There are 8 hidden switches. A switch that is on adds its own fixed numbers to the row, and there is some noise. The rows also spread widely along 11 directions, which tell nothing about the answers.
In the rows, 128 means zero.
Some rows, each with its switches (1 for on, 0 for off) after it:
[118 157 145 138 172 112 135 131 122 141 132 103 123 111 142 127 135 116
 122 133 179 149 147  64  81  53  90] => 1 0 0 0 0 1 0 0
[132 117 149 156 116 124 161 125  33 144 154 141 180  73  52 145 160  91
  90 166  74 116 124 118 160 136 156] => 0 0 1 0 1 0 1 1
[ 79 151 103 114 158 133 144 126 108 115 149 108 147 127 185 120 142  94
 169 139 145 139  89 152  89  94 128] => 1 0 0 1 0 1 1 1
[ 86 118  95 118 120 149 116 147 113 117 174 142 199 120 123  86 151 123
 124 128 160 103  74 115 127 144 104] => 1 0 0 1 1 1 0 1
[ 88 136 116 169 131 113 149 112  71 150 116 141 138 133 132 137 169  77
 109 162 119 157 168 119 113  91  69] => 1 0 0 1 0 1 0 0
[ 86 124 126 134 113 108 118 108 127 113 141 103 173  97 121 158 124 125
 124 101 179 128 121  92 132 129 123] => 0 0 0 1 0 1 0 1
[106 166 130 162 159 128 150 114 136 120 137 123 141 151 140  97 191 149
 117 153 138 128 119  76  85  94  95] => 1 1 1 0 1 0 0 0
[ 46 144 118 122  88 150 148 134 108 123 152 100 182 126 122 149 200 112
 135 123 115  96  72 115 115 142 143] => 0 1 1 0 0 1 1 1
[127 113 134 162 141 109 114 122  71 142 153 149 171  73  71 104 113 111
  84 167 123 147 177 115 165 133 100] => 0 0 0 0 0 1 0 1
[ 88 129 117 139 112 105 154 130  77 132 109 164 173 111  91 108 166 112
  86 164 116 143 137 123 127 128 144] => 0 0 0 0 1 0 0 1
[ 83 139 183 168 125 143 145  54 118 125 152 144 130 146 105 134 216 171
 106 158  89 115 145  71 123 133 131] => 0 1 0 0 1 0 0 1
[ 89 140 102 183 122  92 148  95  79 104 124 166 178 113 173 124 160  96
  97 156 141 165 159 108 109 122  62] => 1 0 1 0 1 1 0 1
[ 95 165 124 136 190 117 139 150 159 135 115  96 149 139  92 107 155 168
 104 149 149 120 121  98 123 103 153] => 1 0 0 1 0 1 0 1
[138 176 122 130 153  96 146 155 144  99 126 133 162 112 154  98 149 180
  73 115 180 150 101  71  97 108 104] => 1 0 0 1 0 0 0 1
[123 148 134 146 132 132 138 116 123 130 147 110 180  98 111 110 177 145
 110 125 156 126 137  65 143 124  20] => 1 0 1 1 1 0 1 1
[ 97 105 145 120 164 148 103  99  72 142 160 146 168  82 100  74 149  93
 134 170 160 133 130  95 116  98 105] => 1 0 0 1 1 1 1 1
[106 104 135 153 106 134 110  91  47 132 155 173 180  80 104  83 156  89
  99 165 129 157 171 113 146 135  50] => 0 1 0 1 0 0 0 1
[122 105 147 161 161 130 127  96  65 149 171 106 123 102 101 160 103  67
 152 155 111 130 145 132 132  96 131] => 0 0 0 1 0 1 0 0
[102 116 143 148 162 143 145  99  58 151 168 124 149 108 101 134 157  71
 145 177  93 119 124 136 137 105 127] => 1 0 0 1 1 1 1 1
[106 158 161 140 185 129 133  87  90 112 167 137 154  75 143  98 128 129
 131 181 139 166 177 127 133 108 115] => 1 1 0 0 1 1 1 1
[ 39 121 152 131 127 192 124  75  83 134 171 138 174 130 121  96 223 109
 153 169 115 103 117  90 107 118  83] => 1 1 1 1 1 1 0 1
[120 127 128 138 170 106 131 153  71 144 116 152 158 103  74  93 173 106
  65 176 137 131  89  84  99  88 185] => 1 0 0 1 0 1 1 1
[107 115 149 161 131 149 129 109  44 155 155 146 177  91  70 113 185  96
  87 170 101 123 156  85 145 120  66] => 1 0 1 1 0 1 0 1
[101 167 109 128 136 117 135 150 135 124 127 124 166 111 134 107 144 149
 101 126 170 156 136 111 128 123  78] => 1 0 0 1 0 1 1 0
[129 152 110 203 127 103 138  88 121  96 159 141 166 122 162 130 157 148
 100 140 120 139 132 107 139 162  47] => 0 0 1 1 1 1 1 1

New rows, each followed by its switches (1 for on, 0 for off):
[117 159 154 117 163 142 139 139 107 121 198  86 150  82 146 129 108 121
 153 135 135 129 120 128 129  98 113] => 0 1 0 0 0 1 0 1
[131 162 130 172 111 106 129 118 137 105 173 140 170 105 145 121 140 166
  86 123 152 144 139  94 149 157  62] => 0 1 0 0 1 1 1 0
[ 57 160 160 119 130 145 151 102 120 137 135  86 158 102 114 169 159 136
 138 125 137 139 181 108 153 112  78] => 1 0 0 1 0 1 0 1
[109 113 162 172 157 130 121  53  73 141 165 128 119 107 101 151 117 102
 143 172  91 146 176 140 141 127 151] => 0 0 0 0 0 1 1 0
[ 98 138 126 153 193 117 116  86 111 127 133 152 145 117 128  69 145 131
 122 189 147 153 157 115 106 107 121] => 1 0 0 0 1 1 1 1
[ 72 159 110 117  95 156 171 182 106 127 142 129 198 140 103 129 205 144
  95 126 113  95  63 110 124 140 137] => 1 0 1 1 1 1 0 0
[126 157 109 173 163  99 130 108 130 103 156 131 149 126 170 114 130 147
 110 143 140 150 131 121 121 132  96] => 1 0 0 0 0 1 1 1
[122 150  99 118 149 111 139 164  81 135 116 131 176  81 137  67 155  88
 105 148 176 157 116  90  82  75  63] => 1 0 1 0 0 0 1 1
[ 44 117 133  94 149 178 106  92 117 124 187 106 182 105 120  96 145 110
 189 146 156 112 117 135 131 129 132] => 1 1 0 0 1 1 1 1
[ 42 150 102 102 134 144 120 138 153 133 112 107 174 137 126  90 175 144
 135 128 178 128 126 102 110 111  83] => 1 0 0 1 0 1 0 1
[ 98 109 171 159 132 144 112  61  69 130 156 166 144  98  92 120 144 135
 106 168 104 146 176 111 141 141 135] => 0 0 0 1 0 1 0 0
[105 144 175 142 164 159 149  91  76 118 206 121 157  93 128 139 141 120
 144 164  98 125 140 135 150 116 121] => 1 1 0 1 1 1 0 1
[ 51 139 121 117 113 115 134 122  94 126 105 159 173 113 133 104 184 121
  89 144 165 152 137  88  91 107 127] => 1 0 0 0 0 1 0 1
[ 89 136 190 110 117 153 151  88  80 129 189 102 159  69 123 182 138 118
 158 122 114 119 135 115 145 123 139] => 0 0 0 0 1 1 1 1
[107 154 137 153  99 112 186 113  64  77 157 151 189  95 158 173 178 119
  89 128 112 136  84 115 119 137 166] => 1 1 1 1 1 0 0 1
[152 125 168 163 156 101 113 128 102 159 133 133 129  95  66 115 150 135
  59 147 163 133 141  16 101  76 116] => 0 0 0 0 0 1 0 0
[111 142 146 126 118 155 169 149  96 141 174 121 163 135 107 140 203 131
 111 123 103  84  63  85 120 114 108] => 1 0 0 1 1 0 0 1
[146 132 121 119 139 151 140 165  73 125 185 131 183  91 109  84 152 114
 123 146 118 100  47 119 118 130 123] => 0 0 1 1 1 0 1 1
[ 52 128 119 134 166 161 127  86 124 136 157  87 134 156 145 129 154 103
 196 149 120 112 126 146 114 107 107] => 1 0 0 1 0 1 0 1
[ 67 147 131 133 125 148 149 120 102 134 169  97 157 124 121 159 144 101
 150 137 113 128 149 146 148 120 116] => 1 1 0 0 0 1 0 0
[113 133 150 139  95 127 130  93  98 103 151 177 188  88 109 103 167 175
  78 137 134 143 132  93 150 173 111] => 0 0 0 1 1 0 1 1
[109 191 107  93 139 113 171 198 117 115 105 134 167 114 139  94 158 154
  84 134 152 158  89 135 100 106 157] => 1 0 0 1 0 0 1 0
[ 98 145  93 117 138 147 140 167  86 131 169 155 190 115 134  61 153 110
 122 166 115 127 103 158 132 137  81] => 1 0 0 0 1 1 1 1
[112 121 127 146 178 139 134  90  64 129 166 132 141 110 131 104 129  65
 168 183 120 148 128 160 117  96 139] => 1 1 0 1 1 0 1 0
[ 94 110 118 144 145 133 109  99  65 119 175 135 172  78 135 101 101  71
 151 167 134 155 161 162 150 126  83] => 0 1 0 1 0 1 0 1
[ 74 162 161 155 131 131 149  91  87 125 128 143 156 112 119 125 226 139
  78 166 111 142 145  69 108 112 117] => 1 1 1 0 0 1 1 1
[ 57 161 161 124 110 145 183 107 110 129 145  89 151 125 115 203 182 138
 146 127  81 106 114 143 149 137 169] => 0 0 0 1 1 1 1 1
[109 150 146 106 126 135 145 143 110 109 141 122 190  87 101 119 171 162
  87 110 167 118  83  60 112 119 143] => 1 0 1 1 0 0 0 1
[ 82 153 143 116 118 130 148 158  88 127 117 125 186  88  93 130 183 119
  74 132 168 137 111  61 105  92 142] => 1 1 1 1 0 1 0 0
[ 74 154 136 129 134 124 151 121 150 116 149  92 153 143 125 173 165 161
 121 105 139 102  91  92 117 123 176] => 1 0 0 0 0 1 0 1
[ 86 170 123 140 176 136 157 123 106 113 147 106 136 132 162 119 141 130
 151 167  90 132 122 163 100 109 149] => 0 0 1 0 0 1 0 1
[ 96 114  77 150 111 107 139 174  98 132 131 149 195 131  80 114 158 104
  84 144 127 101  68 128 139 148 158] => 0 0 0 1 1 1 0 1
[ 72 132 135 133 162 133 124  73 135 115 143 101 141 127 143 148 130 120
 172 131 172 133 121 114 103 107 164] => 1 0 0 1 1 1 1 0
[120 127 151 158 201 130 132  82  98 138 173 102 132 113 116 133 130 103
 161 167 121 122 132 123 130  99 132] => 1 0 0 1 1 1 1 1
[103 141 137 122 127 141 143 112 104 127 150 120 141 120 158 130 157 114
 139 117 156 143 120  91  92  93  79] => 1 0 0 1 0 0 0 0
[124 124  88 113 137 143 116 148 115 105 199 131 175 129 163  78 127 121
 147 114 156 106  45 123  97 131 114] => 1 0 0 0 0 0 0 1
[ 94 125  68 156 158  89 112 105 121 106 115 149 156 139 169  71 125 103
 132 148 177 164 135 127  87 112  95] => 1 0 0 0 0 0 0 1
[ 61 147 186  72 115 148 141 121 110 118 138 112 179  61 119 139 153 151
 129 110 188 132 124  70 110 101 146] => 0 0 0 1 1 1 0 1
[ 79 126 161 148 160 136 126  81  85 141 125 178 130 129 111  72 196 138
 104 198 111 134 147  85  85  99 139] => 0 0 0 0 1 1 0 1
